All groups share one centre, and each spreads out both ways along 5 directions, with some noise.
(in the rows, 128 means zero)
Known rows, each followed by its group:
[168 146 161  98 139  85 159 132 149 158 161] | z506
[129 115 127  78 126  99 106 109 147 189 108] | z228
[170 167 109 116 118 130 160 114 108 106 173] | z382
[ 94  79  92 153 113 166 104 105 175 102 115] | z506
[203 119 134  83 176  79 142  63 104 138 114] | z228
[131 133 151 144 102 117 140 141 133 176 140] | z506
[ 90 127 149 166 155 189 146 117 168 114 138] | z393
[131 122 148 106 164 131 137  93 150 155 115] | z228
[182 194 130  93 146 104 167 125  75 114 167] | z382
[112 138 138 139  93 137 120 164  68 113 129] | z751
[181  70 104 164 130 123 135  69 124  87 121] | z228
[120 154  98 105 136 110 128 121 206 179 138] | z751
[176 134 100 141 147 104 148  88 112  86 135] | z393
[102 143 155 154 127 155 146 143 141 149 140] | z506
[103 138 137 156  81 140 119 163  97 161 128] | z751
[164  83 116 168 126 123 135  75 144 152 119] | z751
[138 171 106 101 114  98 110 155  51 130 117] | z506
[155  56 108 147 135 120 114  71 146 106 102] | z382
[111 138 119 108 111 125 115 147 133 138 127] | z393
[144 140  83  93  71  74  93 158  92 148 123] | z506
[111 122  79  60  94  91  82 145 170 146 113] | z228
[123 135 142 162  90 127 127 148  79 175 125] | z751
[153  67 140 174 143 129 131  82 118 131 101] | z382
[137 114 111 159  86 115 120 124 136 195 123] | z751
[146 208 126 127 138  99 151 152  72 131 147] | z393
[105 122 130 117 157 126 117 129 156 113 112] | z382
[115 114  97 125 107 132 112 130 156 113 127] | z393
[122 148  84  82 103  91 105 153 156 142 133] | z751
[113 160 122 150  43 128 122 175  85 185 150] | z382
[ 67 154 131 150  99 166 121 171 146 156 136] | z393
[124 158 141 191 106 140 150 140  88 159 138] | z393
[186 130 123 126 146 115 150  87  98 105 139] | z382
[107 120 147 158 155 167 146 110 156 118 136] | z228
[152 191 146 100 170 111 154 133  81 117 137] | z506
[133 171 111  74 147 104 129 143 134  93 140] | z228

New rows, each followed by its group:
[134 202  95  30 137  67 114 168 130 128 142] | z751
[106 127 159 164 133 174 141 137  99  98 133] | z751
[156 134 136 102 204 123 150  90 144  77 124] | z382
[148  55 130 173 115 140 137  79 176 135 132] | z506
[123 128  82  99  91 124 112 136 156 109 140] | z382
[138 127 142 110 200 122 136 101 146  92 113] | z382
[154 185 161 154 160 125 172 131  68 140 145] | z393
[124  96 151 169 128 126 121 123 105 161  96] | z382
[166  97 107 125 112  98 124  99 133 131 127] | z506
[130 115 136 136 151 132 132 112 135 117 118] | z382
[124 183 125 111 149 128 131 148  71 109 121] | z506
[145 143 113  81 167 114 130 111 132  62 134] | z751
[111 101 126  81 130 136 103 129 166 126 117] | z393
[130 116 106 150  76 141 124 129 124 142 144] | z382
[111 142 123 178 142 167 150 118 145 106 139] | z393
[116 126 129 145 107 139 123 141 119 138 125] | z751
[148 125 154 164 182 181 179  69 151  84 151] | z382
[161 169 149 120 187 117 168 103 136 144 139] | z751
[154 231 137 140 156 103 170 151  63 126 154] | z393
[157 179 148 105 131  91 147 150  77 161 143] | z506
[158 167 155  90 188 111 163 118 148 105 159] | z506
[144 135 103 134  76 123 131 133 111 141 151] | z382
[169 101 116 134 128 109 126  99 101 107 121] | z751
[114 122 141 133 133 156 126 131  98  56 129] | z751
[ 70 107  95 115  66 151  85 178 138  90 123] | z751
[114 146 138 100 172 152 137 131 121  42 139] | z751
[160 122 136 127 162 129 146  96 109  92 131] | z751
[152 183 161  97 144  94 140 153  66 158 135] | z393
[175  84 131  91 129  86 115  72 122 191  97] | z228
[ 92  98  91 115  97 144  95 143 154  76 121] | z751
[ 81 128 132 138 119 161 125 148 187 136 142] | z506
[ 93 157 156 149 133 157 138 155 127 149 129] | z382
[144 136 123 163  88 110 128 136  83 160 124] | z393
[110 172 143  91 145 133 133 162  94  80 142] | z751
[165  95  95  96 146  92 113  94 138  94 115] | z382
[125 143 161 161  98 104 124 162  57 202 114] | z382
[135 109 157 126 155 134 138  85 139 179 112] | z228
[159  92 102 150 100 102 121 102 141 174 119] | z751
[189 138 135  75 164  83 138 105  94 115 129] | z393
[133 126 182 160 190 133 151 112 105 142 101] | z382
[157 174  99 113  95 143 154 120 118 106 185] | z382
[126 187 168 122 107 105 146 176  98 194 150] | z506
[152  87 164 149 207 123 141  78 123 106  88] | z382
[144 119 111 120 181 157 152  78 182  56 146] | z382
[164 117 138 148  89 106 125 132  30 138 120] | z751
[148 179 101 104 105 145 151 130 128  99 187] | z382
[164 129 148 126 118  96 146 125 113 163 144] | z506
[130  93 115 219 102 163 141  97 126 133 128] | z393
